The rows come from 4 hidden closed curves, with some noise, and rows from the same curve form a group. Each curve winds through 8 dimensions. The rows are also pushed far along 4 directions, which tell nothing about the answers.
Known rows, each followed by its group:
[ -5  11 -14 -25 -11 -23   6   9  -1  -5   1 -11   6  -9  15  -2  27  11
 -19  14  10  -3 -14  10 -13]  E
[  8  -4   8  -6   8  -4  13 -31 -16   0  -4   8 -12 -19  -4  -5  -9  16
  10   1 -12  -6 -16  10 -15]  D
[ 30   2  -5  -8 -10  34  11   5  20 -21 -33  15   5   1 -35  -8  18 -12
  -1 -22  10  16   3 -32  14]  Z
[ 30  23 -20 -25   8  13 -15   8  15 -19 -14  14   0  21  -8  -4  37   5
 -22 -11  35   0 -19   6   6]  Z
[-21 -14  -2   8  -5 -12  -1 -13 -17   4   4  -2   3  -9  -5   3 -21  -6
   5  -9 -30  -1   9 -15  -1]  Z
[ 23  14   4   2  -7 -12  -9  15  -2  -3   4   6   4  10   8  -3   3 -11
   2  -7  33   9 -13  -1   0]  L
[ 35   5   0 -11  21  22 -12 -14  12   5 -18  12   3  27 -19  -9   7  -8
   3  -5  13   3  -9  -1   5]  E
[-45  -2 -21 -34 -25 -65  -4 -52 -36 -16 -18 -29  12 -24  38 -38  21  51
 -18  -1  -8   3  -7  45 -39]  L
[  2  26   0  14 -50 -20   0  42  11  -8  34  -7  11  -8  26  -6   5   3
  18  -4  26  15   3  28  -6]  D
[ 10  -1   1  -1   7  38  20  17  10   1 -12   5  13  -4 -31  10   9 -15
   2   3 -13  -3  11 -29  17]  D
[-35 -20  14  10   0  -3   4 -29 -36  20  19 -15   3  -8   6   3 -14  19
   0  28 -24 -24   7  20  -5]  D
[ 14  -5   7   1  -7   8   9 -13 -29 -10 -15   8   5 -10 -24  -7  -1  -3
   0  -7  -8  -2 -10 -13   5]  D
[ 35  15 -13 -18   3  -3  -7   1   6 -12  -9   9   0  20  -2  -5  15   8
   0 -14  18  13 -27  11  -8]  Z
[ -8 -13   2   4  -1 -23   1 -11   7 -13 -15  -3 -14  -9  14  -5  -2   6
 -18  -7  -5  -2   6   1  -7]  L
[  0  -8   0 -15  12 -22  17 -15  -3 -14 -16  -7   1  -9   6 -12  -7   9
  -6  -4 -13   0  -8   3 -23]  E
[-14  12  13  30 -24  23   8  33   7  -5  33   2   8  -6   5   8 -15  -4
  20 -10  13   1  28   7  13]  E
[-17 -24  20  16   8  14  19 -28 -33 -10 -19  -9   9 -16 -12 -10 -15  12
   2  -4 -26 -10  15   1   4]  Z
[-22   3 -15  -1 -31 -27  -3  16  21  -7   0  -8   1 -17  13  -2  10  -7
 -11  -7  -9   6  21 -10  -2]  E
[ 13 -14  -6 -24  17 -27   2 -45 -27  -8 -25  -2  -9   1  -1 -14  -1  23
  -9  -1 -17   1 -33  11 -20]  E
[ 14  -8   7  11 -11  20   2  -5  -2  -1 -11   5   0   6 -13  -7  -1  -2
  12  -6   5  13   1  -7  13]  Z
[  6  -8   3  -8  11  -5   5 -35 -10  -5 -30   1  -7 -15  -1 -15   3  13
   0  -8  -8   3  -4   4  -6]  L
[ 15  10  -2   4  -9 -16  -3  34  12  -4  15   0  12  13   8  10  -6 -17
   4 -11   8  10  -7  -5  -6]  Z
[ -5 -22  11   1  31   1  -8 -37 -47  14 -20  -4   7  15  -8  -1 -13  -4
  -3  -1  -1   0 -10 -18   6]  L
[  4  -5  12   0  15   1   9  -6 -26  -8  -4  -5  11   4  -7   1  -2   5
 -11   5  -6 -19 -11   3  -4]  D
[  2  10   2   8   8 -12 -21   0 -24  16  29 -11  14  31  24   4  -8  15
  18   4  13   2 -16  45  -6]  Z
[-19 -22  12   2  10 -12  -8 -35 -45  10  -4  -9   1   0  -3  -4  -6  12
 -17  21 -20 -27  -6   9   0]  Z
[ -5 -13  -6  -6  14  11  13 -12  21  -7 -25  -4  -9  -7  -3  -1   8  10
  -7  -3 -19   4  11  -6   0]  Z
[-17  27 -39 -42 -37 -13  18  19  36 -37 -19   0  18 -35  -4 -20  36  -2
 -12 -33   4  20  17 -25 -16]  L
[-12   4 -15  -6   1  11  -1  21  29   4   9  -2   2   9  -1  11   4 -10
   0   0   2   8  13 -15   3]  L
[-17   1   6  32 -11 -12  -8  42   7  21  56 -10  -3  17  29  24 -35 -10
  29   7   8  15   7  10   0]  L
[-22   1 -12  -4 -18   3  34   2  -6 -25   3  -3  -3 -36   2   2   0  23
   4 -18 -14  10   8  -3  -9]  E
[-31   0   5  13 -11 -20   0  12  28   7  16  -9 -12 -26  28  -4 -11  -1
   7   9  -8   2  25  10  -7]  D
[ -5   3 -16 -12 -10   1   6  -1  18  -7  -3   0  -2 -11 -10  -7   8   9
  -3   6 -29  -6   6   8  -5]  L
[ -6   4  -8  -3  -2 -24 -29   8  -5  25  27 -14   3  34  29   3  -1   8
   7  19  17   9 -16  30  -8]  L
[-21 -27  16  16  33  13  13 -22 -15  22  14  -3 -11  -1  -2  24 -34   3
  10  12 -32 -15   9  -5  -1]  D
[-14   4 -25 -29 -16  -5  26 -18 -12 -32 -21  -3   1 -33  -5 -10  20  31
 -11 -20 -14  12  -4  -1 -13]  E
[-11  -7   0  -7  13  -1  20   3  14  -5  -9   5  -8 -22  -8  10 -12 -15
  -3  -9 -15   1   7 -37  -8]  L
[ 21  31  -1  -3   3   3   2  65  57   7  22   5   2  10  23  21   8 -31
  12  -5  49  20   2 -15  -4]  L
[  0  -8   6   8  -5 -14 -31 -12 -22  21  15  -1   0  27   7   3  -6  -5
  -2  12  18  -3  -9   5   6]  D
[-13  -2 -18 -15 -16 -18  20  -2  27 -11 -15  -3  -8 -34   5  -1   3   8
   4 -16 -33  18  12 -11 -14]  D
[  1  25  -4   5 -21 -20 -30  24  11  16  46  -7  -9  24  43   0  15  23
   6  24  47   2 -14  62  -4]  Z
[ 32  15  -5  -4   3   4  -5  19  24 -10 -10  11 -11   7  -2 -11   7  -4
   6  -3  16  17 -17   6   1]  D
[-34 -30  10  -6  30  -7  -3 -56 -48  22 -12 -18   3   0  -1  -7 -10  21
 -10  28 -32 -27  -2  16  -5]  L
[  2  22 -11  10 -15  -7  14  49  48 -14   4  -4   6 -16  26  11   5  -8
  14 -31   7  29  25  -2   2]  E
[-14  -2  22  23  -6 -17  -2   1 -18  29  31 -22   6   8  38 -10 -28  11
  38  22  13  15   2  42 -10]  E
[ 12 -17   2   9  26  30   1 -26  -5  12 -14  22 -29  -4 -26  11 -19  -7
  10  -5 -18   6  -3 -28  18]  Z
[-22  -5  -8  -3 -20  26  26 -17  -1 -16   7  13  -6 -33 -31   0 -17   8
  14 -19 -34   0  17 -22  -3]  Z
[ -3 -18   0  -6  27   8   1 -32 -33  13   3  -1 -12  10  -7  12  -8  21
  -3  17 -18 -13 -22  11  -2]  E
[-25 -16  13  15   8  14   3 -24 -22  19   3  -8   2  -9  -2   0 -14   6
  10  13 -19 -11  19   7   9]  E
[ 28  24 -10 -20   2  27   4  13  12 -11  -2  21  13   4 -30   4  15 -19
   2 -18  13  -2  -9 -25   3]  Z
[ -9  -1 -10 -15 -12 -32  -8 -13 -12   1 -11 -15  17   3  16  -5  19   9
 -15  -5  -1  -2   0   9 -12]  D
[  0   9   0 -11  -9  -2  -1 -18  12  -5 -15  10  -7 -22  -3 -18  11  -2
  -3  -4  10  -1   6  -3  -4]  D
[ -2  15   5  -1 -12   7   0  12  13 -14  -8   3  10 -10  -2 -16  13  -9
  -7  -3  19  -7  15  -1   6]  D
[ 17   6  10  13   6  28  -8   4 -17   5   1   4  15  21 -10   0   5  -5
   5  -3  21  -3   1   4  18]  E
[-32   3   9  22 -17  11  15   9  -9   1  37  -8   6 -16   6   1 -23  12
  23   6 -18  -5  22  25  -3]  L
[-13 -11 -12   3   5   9  26  -9  12 -20 -28   5 -11 -37 -11   8  -9   3
   6 -35 -41  17  22 -31   3]  E

New rows. What belongs after each?
[-14 -15 -19 -11 -17   5   9 -12  11 -28 -22   2  -8 -10 -20  -5   6   8
 -19 -21 -22   7  11 -25   0]  Z
[-24 -10  -5   8 -29   3  29  12  30 -12   2  -1  -6 -37  -7   4 -17  -7
  16 -15 -35  16  29 -27  -6]  Z
[-12 -32   3 -13  11 -12  13 -74 -54 -23 -39  -2   0 -13 -23 -34 -18  25
 -13 -11 -36 -12  -9  -2 -16]  E
[ 26  10   3  13  -6   8  -7  17   3   6   4  15  -6  -1  -7  15   2 -17
  11  -9  11   8  -6 -13  14]  E
[-26  -1   1  -2 -12  -9  27 -12 -23 -20  14  -8  -2 -29  12  -5  -8  34
   3  -4 -14  -5   1  27 -19]  E
[-22 -27  -2   1  26  23   4 -26 -16  14  -3   1  -6   6 -24  10 -19  -1
  -1   7 -30  -8   7 -25   9]  L
[ 15  -2  -3   3   7   9 -21  -8 -17   8  -4   0   9  34  -3  -5   1  -1
   6  -6  22  14 -10   4  11]  L
[ 10   5  -3  -6   4 -16  13  13  17 -13  -2  -1  -4  -6  10  -1  -8  -3
   3 -11  -1  12  -6  -2 -15]  E
[ 26  28 -31 -47  -1   2   6  -2  29 -14 -35   4   5 -12  -2  -9  59  14
 -15 -11  13  10 -13   9  -5]  E
[-20 -17  13  19   0  14  -2 -28 -19  25  11  -2  -9 -10  -9  -3 -18   6
  14  23 -25 -13  15  11  11]  L
[-15   4  -5  -2 -24  -4   1  14  29   1  18  -2 -14 -10  13   1  12  11
  -3  18   6   0   8  15  -3]  Z
[-16  -7  -7  -3  -7   2  -6  -6   2  -8   4   2  -8   8   0   1   2   6
 -16  -5  17   0   5 -10   0]  L
[  3  27 -20 -27 -36 -20   3  16  27 -22  10   0   2 -14  10 -15  30  18
 -11   2  10  -3  -6  30 -21]  L
[ -1   7   4  10 -14 -21   8  28  23  12  22  -1 -11 -20  21  10 -12 -13
  16   9   0  10   2  -5  -8]  E
[ 12   2   6  15  12   5 -18   5   4   7  -6  -3   2  21  10 -10  -5  -5
  10  -4  21  12   4  13  11]  D
[  7  -8   1   6  -7   4  14   1 -10  -9  -6   3 -15 -16 -15  -8 -10   6
   8  12 -25   4 -14   1   1]  D
[ 22 -24  23  21  38  13 -13 -34 -39  20  -4  12 -25  20 -14  -5 -35   1
  15  18 -10  -4 -30   8  10]  D
[  7 -15  16   9  18 -12 -12 -11 -11  26  -1  -4  -8   7   3   3  -7  -8
  -4  32 -17 -19  -8   8   5]  L
[ 16  -6  21  16  23 -19  -5   8 -12  22  15 -11   4  25  19   3 -25 -10
  14  20  13  -1 -18  15  -9]  E
[ -1  20 -27 -32  -5 -12 -19  -6  20 -10 -30  -1   3  -6   9 -18  51  10
 -30  -3  18  -1   3  10   3]  Z
[ 27  -9  -1 -22  16  26   5 -17 -17 -21 -37   4  19  23 -39 -10  22  -1
 -24  -6   1 -13 -17 -18   4]  Z
[  5  17 -16 -13 -26 -29  -4   7  24 -14  -2   1  -1  -7  21  -6  11   4
   4 -29  16  23   3   5 -15]  D
[ 16 -14  18  15  31  30  10  -2   6   2  -2  17 -19   6 -19  17 -19 -13
  -4   4  -1 -16   0 -21  11]  L
[ 25  10  -1 -19  14  -3 -13 -30  -7   8 -13  -2   3  17   8 -18  19  21
   4   7  12  -4 -20  42 -10]  E
[ -1  13 -11   0 -27 -29  -5  13   9 -16  20  -6  -2   0  26  -9   0  22
   4  -6   4   9  -7  41 -17]  L
[ 30  -7  -9 -17  33  15  -9 -42 -18 -16 -44  16  -4  10 -32  -2  18   9
 -25 -21 -21 -15 -18  -6   8]  E
[ -3  25 -15  -3 -36  -3  -7  45  55  -3  28  -1  -9  -1  24   3  25   3
  -2  10  34  10  11  19  -3]  Z
[-17  -6  -9 -11  -3 -13 -10 -42 -30   7  -2 -10   0   5  13 -19   1  34
   8   2  -2   7  -9  35 -12]  L
[  2  -1   1   0  -4  14 -12 -12   1  20  -2   2  -1   6  -9  -7   8  -3
   5  18  -2  -3   6   5  12]  L
[ -5  -3 -10   3  -8  -6 -14   2  15  10   7  -2 -12   9  11  -2  -4   5
   8   5  -2  15   1   9   1]  D
[ -7  -6   4   2 -10 -28  -4  -5  -4  21  22  -1 -17  -9  15   4 -14   0
   7  25  -6  -2 -11   8 -12]  E
[-31  -9 -12 -13 -29 -30   4 -33 -31   0  -5 -15   1 -20  14 -23   3  28
   1   7 -10  10  -2  16 -16]  E
[  3  -7   1 -16   2   3  19 -17   4 -21 -39   8   7 -24 -30 -20   3 -20
 -16 -12 -15  -8  13 -43  -3]  E
[ 26  12  15  21   1   5   0  53  30   1  18  13   0   6  -3  24 -11 -42
   2  -5  15  -4   5 -29  12]  E
[  5  -3   0  -4   2  21   2 -20   7 -12 -22   8  -6  -3  -9 -11  10  11
  -6 -12   9   0   9   0   6]  L
[-40 -23  21  35   2  23  10 -21 -26  24  20  -5  -5 -16  -2  11 -35   5
  23  14 -30 -11  31   2  15]  E
[-26   0 -10  -1 -28  12  12  -3  23  -6  -2   3  -6 -32 -11  -9   5   3
   2  -2 -21   0  32  -9   4]  L
[-23   3   1  -1 -12 -25  17  19   8 -24  12  -7   2 -24  16   2  -6   4
 -16  -6  -9 -10   7   1 -20]  L
[ 13   3   1  16  -9  28  -4  26   8  -2  21  18  -5  14 -22  21 -10 -20
   2  -8  11  -2   3 -25  20]  E
[ 14   8  -5  -9  13 -14   6  14   7 -13  -9  -3   8   5  10   1   2  -2
   0 -19   8  12 -10  -1 -11]  L
[  6  26 -27 -26 -40 -16  -9  10  23 -13  -5   6   0 -16   5  -9  43   7
 -15  -7  15   7  -2   8  -4]  E
[ 48  27 -19 -28  10  12  -6  22  50 -34 -44  18  15  12 -21  -6  45 -22
 -30 -37  18  -1   2 -20   7]  E
[ -4 -19  -3  19   1   9  -3  -9 -17  -2  -8   5  -6   3 -15  10 -21  -7
   4 -21 -18  13   9 -26  18]  E
[-28 -29  20  37   1  22  14  -6 -11   8  26  -8 -12   1   3  13 -41  15
  20   9 -23  -1  18  13   6]  Z
[  3   6  -3 -10 -16  -7   4  -7 -15  -4   8   5   3 -12 -14 -10   1   3
   0  11 -14 -12 -12   6  -8]  L
[ 17  -9  10  17   7  12 -34 -10 -17  40   8   3  -2  39  -7   3  -4 -15
  10  28  14  -1  -9   4  23]  L
[-17  12 -16  -6 -21 -12   2  14  26  -9   7   1  -9 -27   9  11  22   8
 -16  -3 -16 -12  16   8  -2]  E
[  2   1   2  -2  11  -3   0  -1  -3  -6 -16 -12  -1   0   7 -22   8  15
  -2  18  -8   0  -8  32   1]  D
[ 33  -6  -6  -7  25 -16 -32 -26 -23  31 -24  -4  -3  34   8   0  11   4
   6   7   7  16 -32  16   7]  E
[ -1   4  -6   7 -24 -12 -26   6   7  16  11  -4  -1  15  13  -6   7  -2
   1  12  14   8   5  14   8]  L
[-10 -13   8  22   4  10   1   0  -8  20  26   0 -11   0  -9  12 -29  -2
  18  21 -35 -10   4   8   6]  L
[  4   1   5  -5   4  -7   6   2 -19 -10   0  -8  14   6   2  -2   7   8
 -11   5   1 -14 -12  15  -7]  D
[ 12  30   0   5 -17 -16 -16  33   3   5  12 -15  23  14  35  -4  28   6
   6   1  40   9  -1  43   2]  E
[-10 -13  -1  16 -25   4   9   7 -10   9  12  -4   3  -8  -9  12 -13  -6
  16  -2 -23  12  11 -16   9]  D
[  7 -28  25  26  18   3   7  -6 -16   6   4  -1 -17  10  -1  12 -29   2
   4  11 -14  -6 -12  -1   1]  Z
[ 47  35 -13 -38  12  11  -4  24  34 -12 -14   7  13  24  -3  -3  48   0
 -15   2  39  -2 -26  14  -8]  Z
[ -5  -3 -18 -15  -7   3   7 -13  28 -18 -17   8  -9 -10 -14 -11   2   3
  -7 -18 -18   8  13 -15  -7]  E
[ 10   6 -13 -16 -11 -31  -5 -15  -3  -1 -17  -4   2 -11   5 -19  10   7
   3  -2 -16  12 -16  14 -12]  L
[  9  -4  19  16  20  17   2 -20 -15  17  10   4  -7   3  -2   2 -19   7
  22   8  -6  -7  -2  21   4]  E
[ 23  16  -3  -1 -10  11  17  28  33 -32 -18  12  12 -11 -12  -8   2 -22
   3 -37  12  15  15 -28   1]  E
